The first 10 rows are patterns. Each new row is the sum of 3 different patterns, raised or lowered, with some noise. Before adding, each is slid sideways (what falls off one end comes back at the other) and multiplied by a number that may be negative. Names go in the order of the patterns.
Known rows, each followed by the names of its patterns:
1.024  -0.508  -0.176  -2.909  -0.366  -0.269  -1.263  1.061  -0.370  -0.112  0.634  0.246  0.864  -1.569  0.133  0.095  -0.431  -1.330  0.263  -0.426  -3.493  -0.981  1.094  -0.509  -2.340  0.256  1.477  0.020 : z_365
-0.059  -0.661  0.170  0.436  0.509  1.534  -0.990  0.153  -0.892  -0.401  -0.084  1.067  0.545  0.057  -0.642  0.976  0.810  0.051  0.156  -0.137  3.096  0.700  1.387  -0.846  -2.163  -0.855  0.233  1.683 : z_901
-0.268  -1.080  -0.153  0.805  -0.053  1.470  -0.120  -0.708  -0.225  -0.872  -0.547  -0.705  0.094  -0.045  0.474  0.329  -1.094  -1.278  -1.389  -0.864  0.701  0.844  -3.493  -2.133  -2.189  -0.465  0.437  -0.465 : z_469
0.588  -3.493  -1.430  0.094  0.087  0.268  1.387  0.907  -2.116  -0.404  -0.087  -1.605  -0.173  1.417  0.682  -0.947  1.179  -3.493  0.093  -0.856  0.003  0.942  0.192  1.231  0.034  -0.803  3.493  -1.276 : z_39
-1.037  3.493  -0.385  2.860  -1.101  -0.769  -0.529  -0.239  -0.383  0.464  0.068  0.248  1.776  -1.764  -0.325  0.326  0.268  -0.322  0.586  -3.493  -0.558  -0.419  0.036  -0.495  0.912  -0.025  -1.278  1.480 : z_670
1.405  -2.101  1.150  0.268  -0.469  -1.612  0.258  -1.165  -3.493  0.475  0.872  -0.824  -2.466  -0.984  0.940  -0.170  -1.831  -0.628  1.967  -0.961  -1.713  -0.836  -0.780  -0.209  0.779  0.592  -0.808  -0.503 : z_280
0.506  1.429  1.078  -0.351  -0.806  0.294  -0.574  0.233  -0.260  -0.269  -0.686  0.058  0.751  0.943  -0.541  -0.196  -0.610  -0.231  -0.140  -1.727  -0.328  1.076  -0.478  0.572  0.362  2.189  0.497  -0.374 : z_232
0.426  0.443  -0.156  3.493  0.068  -0.704  -0.719  0.405  -0.379  1.053  -0.046  -0.952  -0.149  0.415  1.728  -1.259  -0.667  0.441  3.493  -0.878  0.676  -2.040  0.707  -2.606  -1.056  1.376  3.493  0.559 : z_309
1.905  -0.328  0.539  2.865  -0.925  -0.370  -0.190  -0.316  -1.359  -2.457  -0.169  -1.468  -0.380  -0.133  -1.891  1.848  -2.329  -0.051  0.088  -0.436  1.372  0.177  0.243  -2.476  -0.091  1.238  -2.561  -0.693 : z_956
-0.096  0.227  -0.173  1.282  -0.563  0.882  -1.078  -0.093  -2.499  -1.582  3.107  -0.758  -0.051  -0.322  0.978  0.841  -0.587  1.360  -2.328  0.379  0.281  -0.043  -0.408  -1.122  0.325  -0.200  -0.443  -0.767 : z_411

New rows, each followed by the names of its patterns:
0.600  0.628  3.476  -1.338  0.073  -0.296  1.982  -1.103  -0.717  0.702  3.706  1.019  0.881  0.539  -0.476  4.246  -0.254  0.023  -0.609  -0.433  -0.295  1.206  0.912  -0.900  -0.227  0.226  1.586  -0.450 : z_901 z_469 z_309
1.884  -2.200  -0.735  -1.112  -0.059  1.891  0.026  -0.836  -1.580  1.832  0.287  1.328  -0.403  -2.854  -0.591  -0.330  2.000  -1.491  -1.138  -0.945  3.774  -1.162  1.234  2.252  1.098  -3.646  -0.895  2.684 : z_365 z_901 z_309
-2.099  0.012  -0.220  0.728  -2.495  -1.885  1.974  2.544  1.919  0.201  1.436  0.251  -0.288  1.463  0.701  0.785  -0.331  2.297  0.904  -1.000  -1.899  1.589  -0.630  3.468  0.043  2.994  1.228  -0.054 : z_39 z_309 z_411
-0.061  -1.729  -0.107  2.577  -0.111  -0.491  -1.399  -0.525  0.089  0.370  -0.316  0.197  0.086  -0.233  -2.115  1.721  -0.352  -0.173  -0.101  2.611  -0.633  -2.653  0.469  0.979  -2.082  -2.310  -1.299  0.170 : z_365 z_469 z_280
-3.010  -3.286  -5.376  -3.811  -3.615  -3.439  -6.715  -2.242  -2.383  -2.994  -4.317  -4.133  -1.638  -4.888  -4.652  -3.877  -6.131  -2.277  -2.524  -0.321  -2.872  -4.232  -2.879  -3.184  -2.147  -2.539  -2.296  -4.626 : z_469 z_39 z_280
-2.390  0.478  1.753  1.555  0.918  -0.163  -0.140  -2.414  -0.167  0.105  -0.685  0.782  -0.297  0.791  0.276  0.195  0.491  -1.361  1.649  0.974  -2.461  -1.707  -0.899  -0.546  -3.366  -1.060  1.234  -1.071 : z_365 z_469 z_232
0.125  0.830  0.548  0.104  2.199  -1.145  2.404  0.359  -0.078  -0.102  0.850  1.596  -1.107  0.709  1.788  0.655  -0.737  0.065  1.165  -0.036  2.006  -1.748  0.623  -1.384  2.505  2.116  -2.648  1.648 : z_365 z_469 z_411
-2.054  1.238  -3.902  3.349  0.330  0.795  -2.440  -0.036  -0.461  -2.088  -0.498  0.206  1.973  -2.286  -0.091  0.860  -0.362  0.209  3.849  0.993  -1.848  0.639  -1.565  -1.401  0.466  1.097  -0.664  1.730 : z_365 z_39 z_670
2.020  0.740  -0.815  2.805  1.453  0.845  0.723  2.812  1.271  0.509  0.896  1.167  2.013  0.488  2.916  2.688  1.418  1.409  1.530  2.230  -1.732  1.343  2.955  0.838  3.871  2.906  2.015  1.476 : z_365 z_956 z_411
-4.315  -0.439  -0.978  -4.489  -2.008  -2.477  -5.357  -0.228  -3.974  -0.869  -3.646  -0.915  0.161  -2.185  -1.169  -2.064  -2.246  -0.683  -3.350  -1.209  -1.739  -2.875  -2.849  -3.909  -1.561  -2.165  -0.339  -3.078 : z_469 z_670 z_956
1.370  3.747  3.359  0.928  1.875  3.874  -1.048  6.160  1.984  5.032  1.511  1.717  3.513  2.907  2.830  3.405  2.752  5.264  2.942  2.376  2.470  3.465  3.600  0.856  2.330  -0.930  3.421  2.223 : z_670 z_232 z_956
4.007  1.058  -1.290  -0.201  -0.138  2.852  -0.863  -0.911  -1.737  1.022  0.400  -4.587  0.447  3.721  0.108  1.627  2.424  -1.091  -0.535  1.086  0.151  -2.884  -1.192  -0.639  -1.320  0.562  1.341  -1.741 : z_280 z_232 z_956
-1.640  -1.178  -0.559  -2.830  -1.729  -2.893  -2.198  -1.060  0.916  -1.130  -2.946  -0.332  -0.596  2.088  -1.346  -1.377  -1.545  -0.326  -1.630  -1.863  -0.123  -2.824  -1.012  -2.024  0.942  -2.442  2.573  0.662 : z_670 z_309 z_411
-2.571  -2.140  -4.758  -0.369  -1.157  1.416  1.535  -1.651  -3.649  -0.003  0.622  0.551  0.040  -2.693  -0.399  0.025  -1.328  -0.414  -0.542  -3.940  -0.728  2.279  0.044  -3.284  -2.147  1.360  -0.079  1.260 : z_365 z_469 z_309
-0.692  -2.415  0.545  1.072  -0.984  1.239  -1.812  1.382  -3.963  1.735  0.494  -0.058  -1.137  0.156  0.037  -0.413  1.195  -1.635  2.479  0.406  -0.974  0.692  -0.486  -0.733  1.300  0.397  0.616  -0.685 : z_670 z_232 z_411
3.722  3.579  2.573  6.420  3.088  3.576  2.972  0.261  3.681  3.157  4.338  4.193  0.434  3.261  5.161  8.250  5.636  5.337  2.356  4.870  1.679  3.019  4.435  2.458  3.019  3.124  3.352  2.865 : z_469 z_39 z_670
0.907  -0.295  0.246  2.360  2.109  2.263  1.518  0.432  4.628  0.922  -0.403  -0.471  -0.583  0.442  -0.614  0.084  1.917  0.925  -0.836  -0.286  0.428  1.265  0.731  1.455  1.213  0.010  0.616  -0.926 : z_39 z_232 z_956
-2.272  -1.470  -0.639  0.841  -2.309  1.186  -2.217  -1.189  -0.943  1.087  -1.741  0.847  0.517  -1.165  -2.627  -2.471  3.105  -0.716  -1.439  -1.163  1.322  -1.480  -2.931  0.695  -1.658  -0.298  0.264  -0.792 : z_670 z_280 z_411
-0.832  -1.217  1.125  -2.001  1.047  3.085  3.007  0.768  -0.343  0.490  -0.555  -1.435  0.093  0.153  1.242  -2.851  -0.502  -2.828  -0.819  0.904  2.640  0.088  2.523  -1.474  0.688  0.286  -2.263  1.216 : z_901 z_39 z_670
2.919  0.441  -1.121  0.197  2.557  2.619  0.950  0.458  -0.699  0.409  0.550  2.145  -0.348  -2.394  -0.750  -0.621  0.034  -2.062  0.316  2.774  0.271  1.862  0.275  2.323  -1.134  -0.519  1.433  1.970 : z_365 z_469 z_232
-2.423  0.243  2.131  0.270  -1.004  -0.961  -0.036  0.166  1.806  2.552  2.187  -0.004  3.097  1.125  2.952  -2.434  0.598  -0.830  1.617  0.000  3.560  0.877  0.097  -2.277  0.349  -0.035  -0.687  1.502 : z_39 z_309 z_956
2.604  2.310  0.781  4.605  4.099  2.600  5.488  2.553  1.188  0.361  1.948  1.527  3.085  2.198  1.796  1.952  3.957  4.770  3.535  2.544  2.711  3.043  4.321  0.934  5.285  2.656  0.153  2.465 : z_365 z_469 z_956
2.297  2.624  2.302  2.441  2.189  2.018  3.506  3.010  3.303  3.426  4.212  3.349  1.211  3.222  5.177  3.255  2.226  3.363  0.928  3.963  3.488  4.252  3.747  3.478  3.882  2.410  3.514  5.322 : z_901 z_39 z_280
-1.294  -2.845  -2.912  -1.611  -0.535  -2.094  -2.225  -2.027  -3.048  -1.710  -3.715  -2.089  -0.714  -2.638  -1.882  -1.887  0.457  -0.864  -3.421  -2.432  -1.207  -1.258  -1.710  -3.989  -3.694  -4.228  -2.176  -1.049 : z_901 z_469 z_232
-0.516  -2.231  0.838  -0.790  -4.090  -0.347  -1.752  -1.774  -3.183  -0.007  1.653  -2.990  -2.192  -2.679  -0.718  1.453  -2.880  1.269  -1.663  -0.940  0.099  -1.377  -0.410  -1.891  -0.192  -0.507  -2.116  1.364 : z_469 z_232 z_956
2.777  1.909  0.718  1.030  1.240  0.070  2.120  -0.700  2.999  2.012  3.364  3.107  0.751  2.347  2.569  0.862  1.629  3.563  3.256  2.951  2.608  0.991  2.824  1.844  4.954  1.028  5.052  2.372 : z_901 z_469 z_39
0.459  0.930  -0.146  -0.458  -0.831  -2.139  0.957  0.470  -0.744  0.032  -0.970  0.017  0.564  -0.877  -0.034  -2.180  -1.156  -0.426  0.659  -0.067  -0.713  -1.299  -2.096  -0.686  0.123  -1.987  -2.095  2.671 : z_365 z_901 z_232
0.026  1.148  4.390  -0.651  -1.495  0.855  0.020  -1.472  -1.585  2.906  0.113  -0.620  1.697  -2.902  3.163  -2.431  0.159  1.616  0.053  3.054  0.672  0.133  0.478  -0.314  2.736  -3.739  -1.383  2.527 : z_39 z_232 z_956
-1.213  0.107  0.359  -1.558  -0.327  -0.392  0.730  -1.162  -0.565  -0.548  -1.086  0.335  -0.920  0.102  -0.489  1.518  1.243  -3.258  0.503  1.171  0.170  0.428  -1.584  -1.802  -1.998  1.325  -0.308  -2.325 : z_901 z_232 z_411
5.235  2.368  3.976  4.852  5.656  2.639  6.804  1.600  5.299  1.411  4.403  4.563  5.175  3.933  2.600  4.178  3.864  6.521  4.409  2.659  5.582  3.901  3.318  4.466  2.881  1.713  2.377  5.911 : z_365 z_39 z_309
2.394  1.472  3.866  2.960  3.838  2.318  1.017  0.963  2.235  3.703  2.611  2.606  0.788  0.568  3.884  1.923  3.357  0.879  2.219  3.720  3.384  1.050  6.858  4.238  4.293  0.449  1.762  2.125 : z_39 z_670 z_280
1.620  -1.322  1.174  1.083  1.656  0.369  -1.437  1.274  2.572  -0.525  -0.353  -0.396  0.404  -4.994  -1.288  1.784  2.457  -1.977  1.311  2.124  1.338  4.387  -1.544  0.025  -2.935  0.399  -0.574  -0.633 : z_365 z_309 z_411
-1.705  0.626  0.778  -1.130  0.772  -1.850  -0.712  -1.474  -0.499  1.320  -1.679  1.522  -1.294  -0.565  0.225  0.744  1.658  -0.327  -0.640  0.635  0.479  -0.186  -0.497  -0.001  0.604  0.961  0.263  -0.238 : z_901 z_469 z_411
1.555  -1.854  1.023  -0.435  4.066  -0.293  4.108  -0.013  4.788  2.437  1.601  1.111  -0.999  2.644  1.290  2.559  1.219  2.094  2.382  5.185  2.146  1.263  2.890  0.660  3.102  -0.108  2.435  2.506 : z_39 z_670 z_411
-2.332  0.083  -5.865  -2.760  -1.809  -1.848  -3.391  -1.541  -1.238  -1.989  -0.954  -1.638  1.199  -2.089  0.292  -1.453  -0.528  -2.983  -2.302  -2.231  -0.666  -2.059  -1.562  0.322  0.401  -1.239  -2.224  -0.700 : z_670 z_232 z_309
1.343  0.322  0.482  0.357  -0.283  3.194  -1.113  0.380  1.018  0.642  1.379  -1.337  0.118  -1.399  1.813  5.331  0.921  -1.352  1.288  0.884  2.256  2.360  -0.484  0.664  -1.298  3.018  -0.212  -0.011 : z_901 z_956 z_411
2.709  2.110  5.354  4.531  3.512  4.034  3.714  2.350  4.100  3.534  4.774  2.457  6.051  3.103  2.523  3.344  4.578  4.562  4.023  5.929  2.473  3.973  2.318  4.410  4.832  4.396  3.666  5.015 : z_670 z_280 z_309
1.549  1.056  4.256  1.027  -0.165  1.829  1.328  1.049  1.279  6.023  2.975  2.037  3.314  1.800  2.560  2.658  1.089  1.833  1.528  2.989  1.998  0.960  1.485  2.792  2.825  1.995  3.137  3.788 : z_365 z_956 z_411
-0.367  3.200  -0.749  -3.125  -0.930  1.808  -0.717  -1.337  -0.165  0.871  -1.588  -3.871  -0.748  -2.918  0.866  0.850  0.731  -0.355  -0.233  1.285  -2.766  0.840  -0.867  0.299  -1.938  0.152  -1.511  -4.652 : z_365 z_670 z_280
1.217  1.441  3.147  0.726  1.906  1.707  1.008  0.267  -2.421  2.220  0.832  3.315  1.652  1.907  0.780  -0.209  2.850  1.326  1.790  1.007  1.338  0.917  2.332  2.894  2.543  1.734  1.581  0.355 : z_901 z_469 z_411
0.360  -1.855  -0.824  -1.334  1.672  -0.461  -1.421  0.508  1.444  -1.303  0.498  -2.019  -4.694  -0.889  -0.269  0.500  -0.026  -0.775  1.401  -0.927  0.480  -0.620  -2.274  2.076  -2.944  0.277  -1.005  0.532 : z_901 z_956 z_411
0.740  4.221  1.936  -3.482  -1.797  0.723  0.288  -0.446  -1.763  1.233  0.142  -2.032  0.704  0.929  2.664  1.452  -0.508  -0.228  -1.316  0.653  0.313  -0.349  2.049  -0.979  -0.385  -0.014  0.675  -0.854 : z_469 z_280 z_232
1.114  -0.280  -1.539  0.612  1.984  1.104  1.186  -0.328  2.376  4.309  2.812  -0.484  -1.187  -1.513  0.153  -0.450  0.099  -0.199  -0.841  -0.924  -1.438  1.741  0.178  -0.091  0.246  -0.272  0.549  1.188 : z_901 z_469 z_232
-0.234  -0.670  -0.455  -0.247  -1.420  -0.500  -2.215  0.577  -0.222  0.811  0.750  0.461  0.016  -0.420  -3.188  -0.085  2.190  -0.238  -1.318  -1.512  1.764  -0.465  -0.220  2.222  -1.343  0.429  2.358  0.061 : z_309 z_956 z_411
-1.150  2.743  2.422  -2.488  1.063  -1.342  1.637  -0.014  5.876  -1.355  -4.133  3.250  1.258  -1.498  0.766  -0.815  -2.930  1.509  2.143  3.686  0.115  4.638  2.150  0.989  1.100  0.835  0.707  3.529 : z_670 z_956 z_411
-0.367  -1.643  1.512  1.690  -1.588  1.016  0.252  -1.267  1.577  0.056  -0.333  -3.435  -0.395  0.225  -0.053  -0.674  -1.648  1.092  -3.647  0.618  -2.103  1.437  -4.361  -1.461  -1.617  -1.072  0.751  -0.615 : z_365 z_469 z_670
0.456  0.984  -0.929  0.827  -2.413  -0.589  -1.474  -1.168  0.160  -1.021  -0.481  -0.993  -2.182  0.968  -1.502  -0.208  -2.340  -1.864  -0.637  -1.169  -0.826  -0.254  -1.243  -1.961  -0.333  -0.633  -1.390  -1.200 : z_469 z_39 z_232
3.520  3.582  1.550  3.270  0.161  0.477  2.941  2.759  2.853  0.826  3.153  4.483  0.088  2.885  4.756  7.283  2.695  4.990  0.472  2.676  0.282  1.310  3.418  4.293  3.899  2.845  2.213  1.670 : z_469 z_309 z_956
-0.078  -0.911  1.331  0.502  1.758  0.305  0.371  -2.012  -1.326  -1.367  0.243  0.818  -1.949  0.396  -2.025  0.352  -0.453  0.434  0.533  -1.223  -0.410  0.732  -0.338  -0.597  -0.327  -0.363  0.200  0.399 : z_39 z_670 z_232
0.269  1.243  -3.395  -1.964  -3.454  -1.142  -0.876  -0.357  -0.940  -1.289  -1.246  0.351  0.835  -0.496  -0.061  -2.041  1.852  -2.306  -0.931  0.204  -3.268  -1.583  -0.661  1.617  -0.710  -2.406  -0.358  -2.461 : z_901 z_469 z_411
2.964  3.903  5.034  4.319  3.065  7.397  6.564  5.073  1.332  4.099  6.757  5.811  6.811  2.876  3.246  0.625  4.751  2.367  3.269  5.414  2.916  2.402  4.271  4.992  3.356  4.936  5.456  4.951 : z_469 z_670 z_280
3.169  -2.607  0.709  -2.200  2.099  0.679  -0.042  1.390  2.433  1.264  0.094  -0.457  -1.612  5.414  2.791  2.029  -0.041  -0.337  0.312  3.707  1.067  1.551  -1.241  0.492  -2.045  0.893  1.834  -0.484 : z_469 z_670 z_280
-0.016  0.042  0.667  5.117  -0.301  0.295  2.312  -0.395  1.065  2.401  -0.502  -0.181  -0.338  1.959  0.459  -1.201  0.609  1.257  1.487  0.609  2.981  1.512  -1.208  -0.048  2.301  0.694  1.231  0.928 : z_365 z_309 z_956
1.721  0.408  0.421  -0.117  1.723  1.500  -0.776  1.594  1.938  2.408  0.024  2.923  1.651  0.900  -0.480  0.653  3.896  -0.101  1.553  1.362  2.997  3.049  0.082  2.857  -0.216  1.679  0.452  0.261 : z_365 z_232 z_411
2.120  2.402  -0.147  1.151  0.735  2.534  1.797  2.874  1.084  -0.405  3.189  -2.277  4.170  -0.130  4.294  1.578  1.675  1.660  0.918  0.783  2.247  0.888  1.213  2.517  -2.973  1.727  2.772  2.040 : z_901 z_670 z_232
-4.072  -6.358  -3.030  -1.214  -4.594  -4.589  -1.379  -3.679  -2.846  0.252  -4.208  -3.822  -4.584  -4.729  -4.621  -5.456  -4.252  -4.174  -3.721  -5.182  -5.754  -1.153  -6.247  -5.027  -2.608  -2.276  -1.384  -2.157 : z_365 z_469 z_956
2.400  -0.913  0.328  1.658  -0.266  0.020  0.422  -2.745  -1.395  -1.113  0.133  1.047  0.411  1.497  1.211  -0.650  2.854  1.628  1.130  -4.188  -0.032  1.974  -0.172  -1.018  1.174  -0.342  0.115  0.032 : z_365 z_39 z_670
2.725  1.941  -0.141  -0.425  2.245  0.032  -3.030  0.010  3.379  0.951  0.726  2.079  -0.353  0.973  2.166  0.857  -0.842  -0.949  0.214  -0.491  1.398  2.497  0.129  1.435  3.699  1.412  0.791  0.042 : z_365 z_280 z_411
0.532  0.413  0.824  -0.768  1.429  0.092  -2.020  0.035  -1.054  0.150  -0.926  0.318  -0.815  0.230  -0.576  -0.734  0.512  -0.132  0.073  1.159  0.567  2.899  0.061  -0.143  -2.552  1.911  1.409  2.026 : z_469 z_39 z_232
1.607  -0.215  -3.032  -0.969  1.208  -0.831  -2.549  -0.358  -1.332  1.072  -1.249  1.817  -2.136  -1.222  2.789  -1.175  -0.220  -1.162  -0.894  0.456  -1.249  1.996  -1.928  -0.160  1.245  0.634  -1.631  -0.656 : z_365 z_232 z_411
0.078  -1.106  -1.523  4.065  -2.039  -0.360  -3.360  -1.101  -0.670  -1.376  -0.033  1.379  1.221  -2.250  -2.403  -1.589  -3.363  -1.301  0.890  0.506  -4.617  -1.402  -4.750  -0.358  -1.285  -1.083  -0.459  -1.532 : z_469 z_39 z_232
2.407  4.543  0.249  0.796  -3.416  2.112  -0.463  -0.357  1.562  5.867  1.213  -0.514  2.550  0.043  6.610  1.776  4.091  -0.404  0.784  1.890  0.451  1.951  1.570  1.237  0.852  4.262  -1.519  -1.602 : z_670 z_280 z_309
3.276  1.968  3.376  2.367  1.908  -1.375  2.429  -1.737  0.619  1.175  1.148  -0.233  -1.816  1.001  -0.324  0.616  -0.692  -2.224  6.388  0.681  -1.413  0.165  1.078  -2.185  -1.737  -0.111  0.702  -3.008 : z_39 z_280 z_956
1.571  -0.157  2.245  -0.241  -0.874  -3.681  -0.054  -1.386  -1.064  2.005  -0.223  -1.116  0.595  -0.128  0.017  -2.562  -0.275  -0.990  1.115  -1.226  -1.871  -1.107  -4.444  -0.600  1.368  -0.052  -1.843  -3.303 : z_365 z_901 z_39
4.716  3.347  0.385  0.792  1.909  0.613  3.814  2.371  2.466  1.215  1.241  3.651  1.234  1.049  2.345  4.533  3.517  3.564  0.466  1.498  -1.922  0.264  2.912  6.190  0.763  1.318  2.153  1.955 : z_901 z_670 z_309
1.810  3.334  -1.539  0.943  0.467  3.056  -0.609  -0.850  0.525  0.933  0.728  -0.953  0.961  3.202  1.345  1.039  0.660  1.942  2.550  0.671  0.248  0.113  1.140  0.342  2.077  0.017  0.846  1.528 : z_280 z_309 z_411
2.265  7.048  3.831  2.540  3.175  3.268  5.552  2.557  4.471  1.691  0.614  3.048  2.921  3.124  -1.701  2.734  4.583  4.621  -0.913  2.537  3.613  6.223  1.609  1.693  0.336  2.333  -0.073  1.219 : z_670 z_280 z_309
-4.481  -0.630  -2.105  1.427  0.438  -2.598  2.482  -0.918  -2.529  -1.311  0.403  -0.930  2.015  0.451  -0.750  -3.240  -0.168  -1.096  -2.257  3.570  -1.486  0.396  -3.719  0.855  -2.920  -2.151  -0.077  1.833 : z_365 z_39 z_670
0.648  2.772  -1.778  -0.331  2.610  2.551  -1.751  -0.159  -2.291  -0.318  -0.718  0.306  4.738  0.534  0.959  1.189  -1.439  3.886  -0.196  0.837  -3.274  -1.756  2.559  -0.556  1.194  2.247  2.219  -2.452 : z_365 z_39 z_280
